The same things were measured in two ways. Each way mixes the same 11 hidden numbers, adds some noise and spreads widely along 7 directions of its own, which tell nothing about the thing.
Some things both ways: the first way, then the second way.
[  9  -2   5  -9   2   5  -2 -22   4   1   5  -1   8 -14   4  -4   2   8
  -6 -14  -1   4  -4  11  -8  -2  -8  -7  20]
[ 10  -2  -5  -3  -2  -4  -1  -5  -5  -8 -10   1  12   7   3  16   2  -5
  -2   2  -7   4  13   3  15]

[-10   1  -7  -7 -10  -4  -3   6 -12   5  19   8   1   4   7  -4   1  -6
  18  22  -6  -5  -3 -11   6  10 -19  23  -6]
[ 1  0  3 -2  1  0  8  8  1 -5 -5 -6 -3 -3 -7 -3 -8 -1  4  4  3 -2  8  0
 -5]

[-10  -9  10   0  12 -11  -8  -9   1  10   2  -3 -11   0  -4 -17  -9  -2
 -13 -20   5  12   1  -1 -13 -10 -11  -3  -4]
[ -5  -1 -10  -2   6   4 -17  -1  16  -2  -6   9  17  -9  -2  -5   4  -4
  -1  -6   9   7 -15   0  -8]

[  3  -2  10  -3  -3   8   1  -3   3   0  -1  -5  15 -21  -3   0   0  -8
  13   0  -8 -13   4  -1   2   5 -13   7  -2]
[-19  10 -16  -3  -1   7   1   9  -9  -2  19  10  14 -16  12   9   7  -9
   6   4   8 -10  -3  -3 -10]

[ -6   8  -3  -7 -14   4  -9  -3  -7  13   5   9 -10   6  11  -9   8   4
   6  10 -10   0  -7 -11  -4   8  -9  25   7]
[  2 -15   3  -3   6   6 -12   5  19  -1  -2  14  -4  18  -2  -4   2  -9
  16 -11 -12   0  -7  -4   7]

[-10   3  -9  -8   0  -6  -9   6   2  -6  -2   6  -6  16   7   0   6  -3
   4   3 -11  -4  -2  -9   3   6  -1   5  -5]
[ -4  -2  -3  13  -5  11  13   1  -6   9   3   5   3  -4   2  -4   2   4
  -5  10   1   3   4 -10   5]

[-10  -2   2  -7  11   0   1  -7  -2   2   4  -3 -10  -6  -3  -6 -13 -15
   8  -7  -4  -5  12  -4  -3  -2   1  -5   8]
[ -8  11  -9  -4 -12   3   4  -2 -16  -2 -11  -4  13 -22  -4   0  16   5
 -15  -2  15   1   5  11   1]

[  3  -8   3  -4  19  -6   5 -11  -2   4   4  -9  -4  -4  -5 -14  -6   6
 -13 -15  10   6   3   2 -10 -13  -5 -17   3]
[-10   3   3  -5  -1  -2  -3  -4  -1  -4  -8  -5   1 -20 -14 -15  10  10
 -16  -8  12   1 -11   4  -3]

[ 10   4   0   2 -16   2   0   1  18  -7 -12   4  19 -16   5  -1   1   0
 -13  10   5  -7  -5   1   8   8  -8  -5  18]
[ -8   7 -13   9  -9   1   0   3  -4   8   6   4  11  -9  14   5   0   2
   6   8   9   0  -6  -1  -7]

[ -4   1   7  10  -8  -1   3   5  -5  -3 -13   2  -4  -2 -12  12  -8 -16
   6 -20   0  -1  12  14   9   5   8  -4  -2]
[  1  -4  -8  -7  -7 -25  -4 -17  -4  -6  -5 -14  11 -21  12  16  -7  -1
   2  -5  -7  -3 -19  14 -13]

[ -7   5 -19 -10  13  -1   9   1 -10  -3  16   1 -16  10  10   7   6   1
  12   3   0  -2   6  -6   6  -3  24  -4 -14]
[ 11 -10  -4   5   0  -4 -13 -10   4   0  10  -1  -1  15  14   5 -14  -5
  -3   0 -11   4 -10  -9  -5]

[ -3   2  11  -6   9  -2   4 -10  -2   8  14  -7   4 -11  -3  -3 -13   3
   5  -1   5   0   2   6 -10   2 -10 -11  11]
[ 12  -5  11  -1   3 -13   9  -9   0  -2  -6 -10  -7  -5  -1   5  -6   4
   7   0 -10   2  -6   4   1]

[ 11  -4  14  -4 -11   5 -10  -6   6   3  -8   8  10  -7   2  10   6   3
   8 -13 -13  -9  -7   3  -3   7 -19   9  20]
[  1   0   7   0  -2  15  17   1  -6  -2  -1  -9 -12  -5 -11   4  13   8
   5  -5  -5  11   3  -3   9]

[ 1 -5 -2 -4  7 -5 -4 -2 -3  6 14  7 -2  5 -4 -2 -4 -3 -3  3 -3  0  3 -8
 -3 -7 -5  4 10]
[  6  10  -5  -6 -17  -3   8  -2 -22  -7  -9 -16   9 -10   7  20   4   2
  -6   2   8   2   4  14   0]

[ -9   1   3 -10  -6   2  -8  -7  -4   4   8   0  -4   1   6  -4   0   2
  15   0 -12  -1  -3  -3  -3   8 -12  14   3]
[-8  3 -6  1  3 12  6  0 -2  1  9 11  4 -8 -3 -4 12 -1 -4  0  3  5  3 -5
  1]

[ -2  -5 -18   0   2   8   6   5  -5 -13   5 -17  -3   4   4  -6  16   4
  -7  23  -4   8  -9  -2   3  -8   4   2 -27]
[  4  -2   9  -8  -2 -12   6  -5   1   1   4  -6  -7   1   1   3  -3   4
   0  -5  -6   3   6   4   0]

[  0  -5  -3   4  21  -2   3  -1  -7   0   7  -5  -6   2  -5  -6   3  -6
 -13   1  10   7   4   6  -9 -12   6 -17 -14]
[  7 -10  10  -9  -2   0  16  -1  -9  -2   1   1  -1   8   9  16   4  -6
   5  -5 -18   2  13  -7  17]

[  0  -1 -21  -4 -10   2  -4   4   2  -8   5   1 -10   6   6   2  15  -1
 -10   3 -12   1  -5  -6  12  -6  14   1  -2]
[  9  -2   5  -8  -7 -17 -10  -6   8 -11 -23 -17  -3   7 -14   3  -1   6
  -1  -9  -3   5   2  22   6]

[-10  -6   0  -7   5   4  -5  -5  -3  -4   5 -13 -10   5  -6  -7  -4  -3
   6  -2 -15   3   4  -2  -3  -3   0   4  -3]
[  2   0  15  -5   5 -19   3  -3   6  -2  -9  -1  -3   0  -7  -7  -2  -1
  -3  -3   0  -7  -1  15   4]

[  2   9  11  12 -12   7   0   4   7   2 -19   5   0  -5  -4   9  -6  -8
  -5   0   4  -1   5   6   0   7   7   2  13]
[  2  -3   3   0   1 -11  -8  -3  11   0  -9  -2  -6   1   1  -7   1  -2
  13 -10  -3  -3 -15  11  -3]

[ 16  -1  -2   2   2  13   6 -15  -4   1  -3  -7  15 -23   0 -11  12  -2
 -19   1   3   0  -2  11  -6 -10  -7 -10   3]
[  0 -17  11  -9   2   3   1   5  16  -8  -2   9  -5  18  -5  -5   1 -10
  11 -13 -16   2   3  -1   9]

[  5   5   2 -11  -6   5   7 -12   3   6  23   5   4 -19  11  -3   3   6
   2  10  13   2  -7   4  -1  10  -5   4  14]
[  4   0   3   4  -3  -2  14  -2   1   7   5  -7 -12  -1   5  -2   2   3
  11  -4  -7   8   8  -2  -2]

[  2   1  12   1  12  -7  -5  -1  -5  21  22   2   0  -1 -11  -5  -7   4
  -1   2   2  -5   5  -4 -10  -3  -5  -6   9]
[  2   1   3  -6  -1  -1  -3  -3  -4 -11  -2  -9  -7  -2  -9   9   8   1
   2  -6  -5  -1  -8  11   3]

[ -5   5 -10   3 -12 -10  -2   3  -8  14  12   6 -13  13   6  -8   4  15
 -12   6   6  12  -8  -8   3  -1   4  13  -3]
[ -1   4   7  -1   5  -3  -9   1   9   1   7   4  -9  -4   0 -20   1  -1
   2  -7   6  -2 -16   6 -13]

[ 14  -2  11   5  -1   6  -5  -3   5   6 -14  -2  16 -10  -6   3   5   1
  -4 -11 -11 -10   1   1  -5  -6 -10  -2   6]
[  4   4  -2  -3   2   7  -7  11  -6  -8  -2   3   5   8  -4  10   1 -11
   3   6   1 -12   6   5   7]

[ -1  -5  -6   0   4   7 -11  -3  -4  -2   0  -8   1   8   3 -12  15   5
  -8  17 -15   4 -10  -5 -10  -7 -11   9 -13]
[ -8  -4   1 -12   5   6  -4  -3   4 -13  -1  11   6  -4  -8  -1  16  -2
  -1 -13  -2   4  -6   0   9]

[  5   2   0 -10   1   5   1 -10   3   4  -5  -3   0  -4   5  -3   5  11
   3 -14 -10  -5   1  -9  -1  -4   0   9   2]
[-22   4   3   1   4  19   0  14   2  -1  12  14 -11  -3 -12 -27  17   2
  -1  -7  10  -6  -2  -7   1]

[  7   2  -1  11 -12   6  -4   2   2  -8 -18   3   0   1   1  12  11  -1
 -10  -7  -2   3  -5  15   3   2   9  -7   3]
[ 2  0 -4  0 -1  4 -1 -8 -2 -1 -1  2  2 -1 -4  1 10 -1 -9 -4 -2  8  3  2
  6]

[  2  -6   6   2   2  -7 -10   2   4   0 -12   3   3  13 -11  -3  -6  -1
  -5  -8 -11  -1   6  -7  -3  -4  -9   9   6]
[-10  -4   6  -1 -11   5  15   3  -3  -2  -2  -2  -6   1  -5   1   7   9
   3  -4   2   6   0   3   6]

[  9   4  -2  -2 -12  13   3  -8  -2  -2   0   0  13 -22   6  -2   8  -8
   2  11  -2 -12  -1   9   4   8  -9  -6  17]
[-1 -4 -8 -2 -8  4 -1 -2 -2 -2 -7 -1  7  1 -8  7  5  0 -8 -1 -4  5 12  4
  6]

[-5  3  1  7 -9 -6 -6  2  4  5 -2  1  2  0  3 -9 -5  7 -7 10  4  2 -2 -4
  2  5 -5  3  3]
[ 11   1   3  10  -2  -5  -3  -1   8   8   2   3  -3  10   6 -10 -10   1
   2   6   0   5   5   0  -3]

Other things, the second way, with their names:
(398): [  4   6  -1   0  -1 -11   4  -5 -11   7   6  -3  -2  -7   7   9   0   0
  -2   4  -4  -9   8   5   0]
(48): [ -5  12   3  -4   2   0   0   4 -13   4   6  -3   6 -11   8   2   1  -9
 -13   0  13  -9  -8   3  -5]
(4): [ -2  -8  -1   7  -2   6  -4  -8   5   2  -1   1  -1  -3  -7  -7   1   9
  -7   0  -2   8 -14  -4  -1]
(272): [-14   5 -13   0   1  17   1   4  -2   6  14  17  12  -7   5  -4  13  -6
  -9  -2   6   5  12 -12  -1]
(157): [-13   2 -16   6  -3  10   6   2  -6   0  25  13   6 -14  20   0   5  -7
  11   2  -1  -1 -10 -11 -13]
(519): [ 5  2 -2 -1 -2 -5 -8  1  6  0 -6  1  4  2  3  0  2  0  7 -5  0  3  4  5
  1]
(165): [ 7 -4 -4  1 -3 -9 -7 -8  4  0 -6 -6  3  6  4 11 -7  1  2  1 -4  3 -6  4
 -1]
(206): [ 0 -1  2  3  3  0  0  6  5  4 -4  9 -1 10 -6 -4  2 -5  2  4 -1 -8 10  5
  9]
(333): [  8  -4  10  13   7 -12   2 -17   7   9   1  -6 -13  -8  -1 -19  -7   8
  -5   0  -4   3 -24  -1  -7]
(488): [-2 11  8 -3  7  2  6  6 -2  1  0 -3 -5  0 -6  0  6 -6 -4 -2  9 -2 -2  7
  1]
(223): [ 3  1 -6  2 -1 -1 -5  0  5  5 -3 -2  3 -6 -5  5 -1  1  5  2 -1  2  0  8
 -7]
(449): [-11 -10  -6   3   2  -7  -9  -9  23  -3  -4   6   3  -8  -8 -10   2   1
  11  -9  -3   3 -33  11 -11]
(541): [ 11  -7   7   2  10   3  -7   4   9   0   5   8  -6  16   1   0  -6  -6
   9   2 -13  -2   4  -7   7]
(111): [  6  18   3  12  14 -11   0  -5  -5   8   4  -2  -3  -6   2 -14  -2  -7
 -15   8  10  -8   0   3  -2]
(552): [ -9   1  14   1  12   3   7  12  14   6  12  15 -13  15   0 -22   5  -4
   6  -6   3  -1  10 -10   7]
(367): [ -2  -1  -1  -4  -1   3  10   2 -14  -6  10   3   7  -7  15   5  -3  -9
  -2   3  -4  -6   1 -10   0]
(258): [  0  -1  -8  -4   1   1  -9   1   0 -11   4   6  14   9   7   9  -3  -7
  -5   1   1   4   5  -5   3]
(275): [ -3   5 -21   4 -12  10  -9  -4 -17   7  -5   0  11 -14  -7   7   9   9
 -20   9   5  -4  14   1   3]
(273): [-11   3  -4   0   1   3 -12   5  10   3  12  13   2   0   8 -15   5   1
   4  -8   9   4  -4  -7  -8]
(523): [  7   7  -5  -1   2   3   5   1 -12   5   2   8  13  -3  12  14   5 -12
  -3   6   0  -5  14  -1   7]
(430): [  6  -2  -2  -3   1 -19 -13  -4   5 -12   0  -7   0   7  10   9 -10   0
  11  -3  -6  -2  -7   1   0]
(189): [ -2  -6  19 -11  12   0   2   6   9  -5  -4  -4 -13   9 -13  -7   3  -5
   1 -13  -2  -1  -2  -2   7]
(269): [ -2   1   5   7  17  19  -9  21  16   6   0  18 -12  19 -19 -26   0 -10
   1   6   8 -12   8  -4   1]
(259): [ 14  -5  13  -9   3 -11   2  -2   1  -1 -14  -7  -2   8  -2  15  -1  -3
   6  -5 -10  -2   5   7  12]
(474): [ -1   2  -8  -4   0 -18  -8   0   1 -10  -1  -7  10  -1   8   6 -12  -5
   0   2   3  -3   4   1  -5]
(392): [ 2 10 -4  3  2  0  2  5 -1  0  2 -2  1 -5  6  0  0 -3  8  3  8  1 -5  3
 -8]
(512): [-11   5  -3   2   3   9  -4   2   4   0  14  11  -2   3   2 -16   9  -1
  -8  -5   9   4  -1  -7  -1]
(54): [-10  10 -16   6   9   5 -16   7  -1   3  20  16  10  -9  19  -5   1 -13
   6   5   9 -13 -11 -13 -12]
(170): [ -5  -3  -4   0   4   7  -3   0  -7  -3   1   4  -2  -2  -8  -3   8  -4
  -8   0  -4 -10   3  -5   8]
(381): [  0  -1   0   5   2  -5  -1   3   5   5  -7  -2  -5  -2  -6 -12  -7  -3
  -2   4   3 -10  -1   4  -7]
(530): [ -7   6  -3  -5   2 -12  -4   2   1  -2  -4  -1   4  -7   0   5   7  -4
   7  -6   2  -8   1   9   3]
(195): [ -2  13   9   4  15 -11   3   2   7   1   9  -3 -12 -13   2 -15   0  -4
  12  -3   6  -5 -18   4 -12]
(422): [  5   5  -5  -6   5  11  -8  10  -6   3   1  12  10  13   4  10   4 -17
  -6   3   3  -7  20   0   8]
(529): [-10  12  -2   1  10   0  -6   5  -4  -1  15   6   4 -15   9 -16   4  -8
  -5  -2  11  -9  -8  -8  -9]
(435): [ 17  -3  -2  -1   0  -7  -3  -5  -1   2  -2  -3   5   0   8  13 -10  -5
   5   4 -11   1   2   1  -5]
(156): [-14   5   2   2  -2   6  -5   9   9  -2  -5  -3  -9  -5 -17 -18  12   9
   3  -8  12   1  -7   7  -2]
(298): [-16   6  -3  -5   9   0  -7  13   7 -12  10  13   4   3   1 -10  -1  -6
   5   1  14  -8  -3  -3  -5]
(433): [ 5 -5 -7  8 -4  7 -4  0  5  4 -7 -2  3 11 -3 -2 -8  9 -6  7  5 12  9 -9
  1]
(528): [-16   4   8  -5  -1  17   0  15  -2  -4  14   7  -8   7  -7 -12   9   3
  -6  -4  11  -1   3  -6   4]
(256): [-9 -3 -2  2 -2 14 15  3 -2 -4 11 14  1 -5 11  1 16 -9 17 -7 -8  3 -8 -5
  5]
(335): [  2   7   5   0  -3  -2   5   1  -2   4   6  -8 -10   4   4   2   1   5
   4  -4   3   6   4   0  -3]
(216): [ 4 -2 11 -5  0  3 13 11  4 -8  1 -2 -7 11 -2 -3 -5 -4  9 -1 -1  5 12  0
  2]
(130): [ -3  -7  12   2  11  -7   9   0   2   2   9   2  -6   2   1   2  -7  -3
   7   4 -10 -10  -8  -5   4]
(5): [  7 -16  -3   4  -3   8  -4   1  12   5   2   9  -5  26  -2  13  -5   6
  14   4 -16   9  14  -8  11]
(231): [ 11  -2   2   2   2  -7 -11  -3   1  -1   7   5   1   9  14   5  -7  -3
   6   2  -6  -3  -5  -2   2]
(225): [ 22  -1  -4  -4  -3 -13  -5 -10  -2  -4  -6  -6   2   2  17  19  -3  -5
  15  -6 -14   6  -1   5   0]
(99): [ 17   4   1  -2  -9 -18  14  -5 -15   4  -7 -13   3  -8  16  13 -13  -2
   2   7  -3  -3  11   7  -5]
(240): [ 11  10  -8   6   0  -4  -8  -4   0  11   4  -1   8   5  12   0 -10  -7
 -13   7  11   5   3   1 -12]

Some of these things the first way, each followed by its name:
[  5  -1   5  11 -15   1  -1   5  12  -7 -15   3  -2  -8  -4  11   3  -6
 -10 -20   5   2   1  12  10   4  12  -6   3]  (530)
[ -1  -9  13  10   1  -7  -6   8   3   6  -1   1  -4   5  -9   0 -10   3
   2   2   6   1   4  -6  -1   2  -7   9  -2]  (335)
[ 11  -4   9   9  -7   8   0  -8  -4   6 -12   1   1  -9  -2  -2   6   2
 -10  -8   5   5  -4  11  -6  -4  -7   3   7]  (422)
[-10  -2   9   9   6  -8  -1   5  -9   7  -1   0  -5  12  -9  -7 -11  -4
  -1   4   7  11   4   0  -8  -1  -9  12 -13]  (99)
[ 16  -8  -7  -1 -14  -2   2  -4  -4  -1   1  11  -6   3   3   6  12   6
 -11 -15   6   7  -8   9   8  -3   0  -1  18]  (48)
[  6  -6 -14  -4  -7   8   2  -2   2 -18  -7  -3   7   0   5  12  16  -3
  -2  -5 -16   4  -6   1   9 -10   2  11 -15]  (216)
[  3  -4  15  10   0  15   2  -2   0  -4 -17 -10   5 -15  -7   3  -6 -11
   6  10  -2  -7   3  10  -7   3 -12  -6   9]  (259)
[ -6  -5  19   5   7  -8 -12   3   5  11   1   3  -1   6  -9  -3 -12   0
   3  -3  -3   2   4 -10 -11   0 -14  15  -4]  (392)
[ 15 -10   2  18  -5  -7  -2   7   1   3 -17   1  10   0 -10   0  -2   4
 -12  -7   5  -5   5   0   8  -6  -4  -5   3]  (528)
[  3  -4  -9 -13   4  13   8 -13   4 -15  -4 -14   0 -14  14   6  14   5
  11 -13 -10  -4  -2   0   5  -4   8  -1 -13]  (529)
[  1  -2  19  15   1   4  -6   7   4  -1 -23  -3   8   2 -13   4 -10  -7
   2   5  -3  -5   7   5  -7   5 -10   3   1]  (165)
[-12   2   1  -7  -1   3  -4  -4 -11  10  14  -5  -5   0   7 -11   2   2
  15  15  -9   0  -6  -7  -7   4 -17  17  -9]  (435)
[  2  -2  -7  -6  -1  13  -2  -6   0  -7   1  -8   3  -1  10  -6  11   9
   6  22 -11  -2  -5  -8  -2   2  -4  14  -6]  (512)
[  1  -1  -1   1 -13  -2  -6  -4  -6   9  13  10  -6   7   7  -9   3  11
  -5  16  10  13 -11   1  -3   7 -12  17  11]  (240)
[ -8   9   0  -9  -3   6  -1  -5   7  -8  -6  -2  -3  -3  -2   8  -1 -13
   1 -15 -17  -2   5   3   1   0  10  -2   5]  (449)
[  3   7  -2  -2  -5  -2 -11  -3   7   4   2  14   3   4   4   3  11  -1
 -15  -3  -6   5  -6   0  -4  -1   3   6   5]  (256)
[ -4   0  -2 -11  11  10   4   2   0 -12   6 -14   4  -6   0   5   4  -7
  19  12 -14 -13   3  -1   0   4  -2  -8 -10]  (130)
[  3   0   7  -6   0   5   2 -14   2   3  -6  -9   3 -14   5   1   0   9
   7 -22  -6  -5  -1   4  -2  -2  -3  -4   5]  (541)
[ -2   8   8 -10  10   7   1 -10   1   1   1  -8  -2   3   4  -1  -3  12
   7   8  -3   1  -3   1 -14   5  -3  -3   9]  (333)
[ -3  -6  -4  14   0  -3  -3  12   6 -11 -10  -3  -9  11  -2  -1   5   1
 -15   8  10  12  -2   1   3  -2  11   2 -22]  (552)
[ -3   8  10   6 -15   4   2   2   5  -1 -18  -3   9 -10   0   7 -11  -1
  12   1  -3 -10   3   3   6  13  -6   2  10]  (5)
[ -5   4  12  -5   9  -1  -1  -8   0  13  14  -1  -3  -9  -5 -11 -13  -3
   2   1   3  -3   8  -2 -10   4  -5  -4  13]  (206)
[  3  -8  11  -1  10  -6  -1  -8   3   4   3  -7  11  -3  -8  -8 -11   9
  -1  -8  -1   3   6  -5  -6  -7 -12   9  -6]  (298)
[-20   2  11  19  -5 -10  -9  24  -2   6  -8   1 -10   6 -12   3 -12 -21
   8   6   0  -7   9  -4   4   8   0   3 -18]  (223)
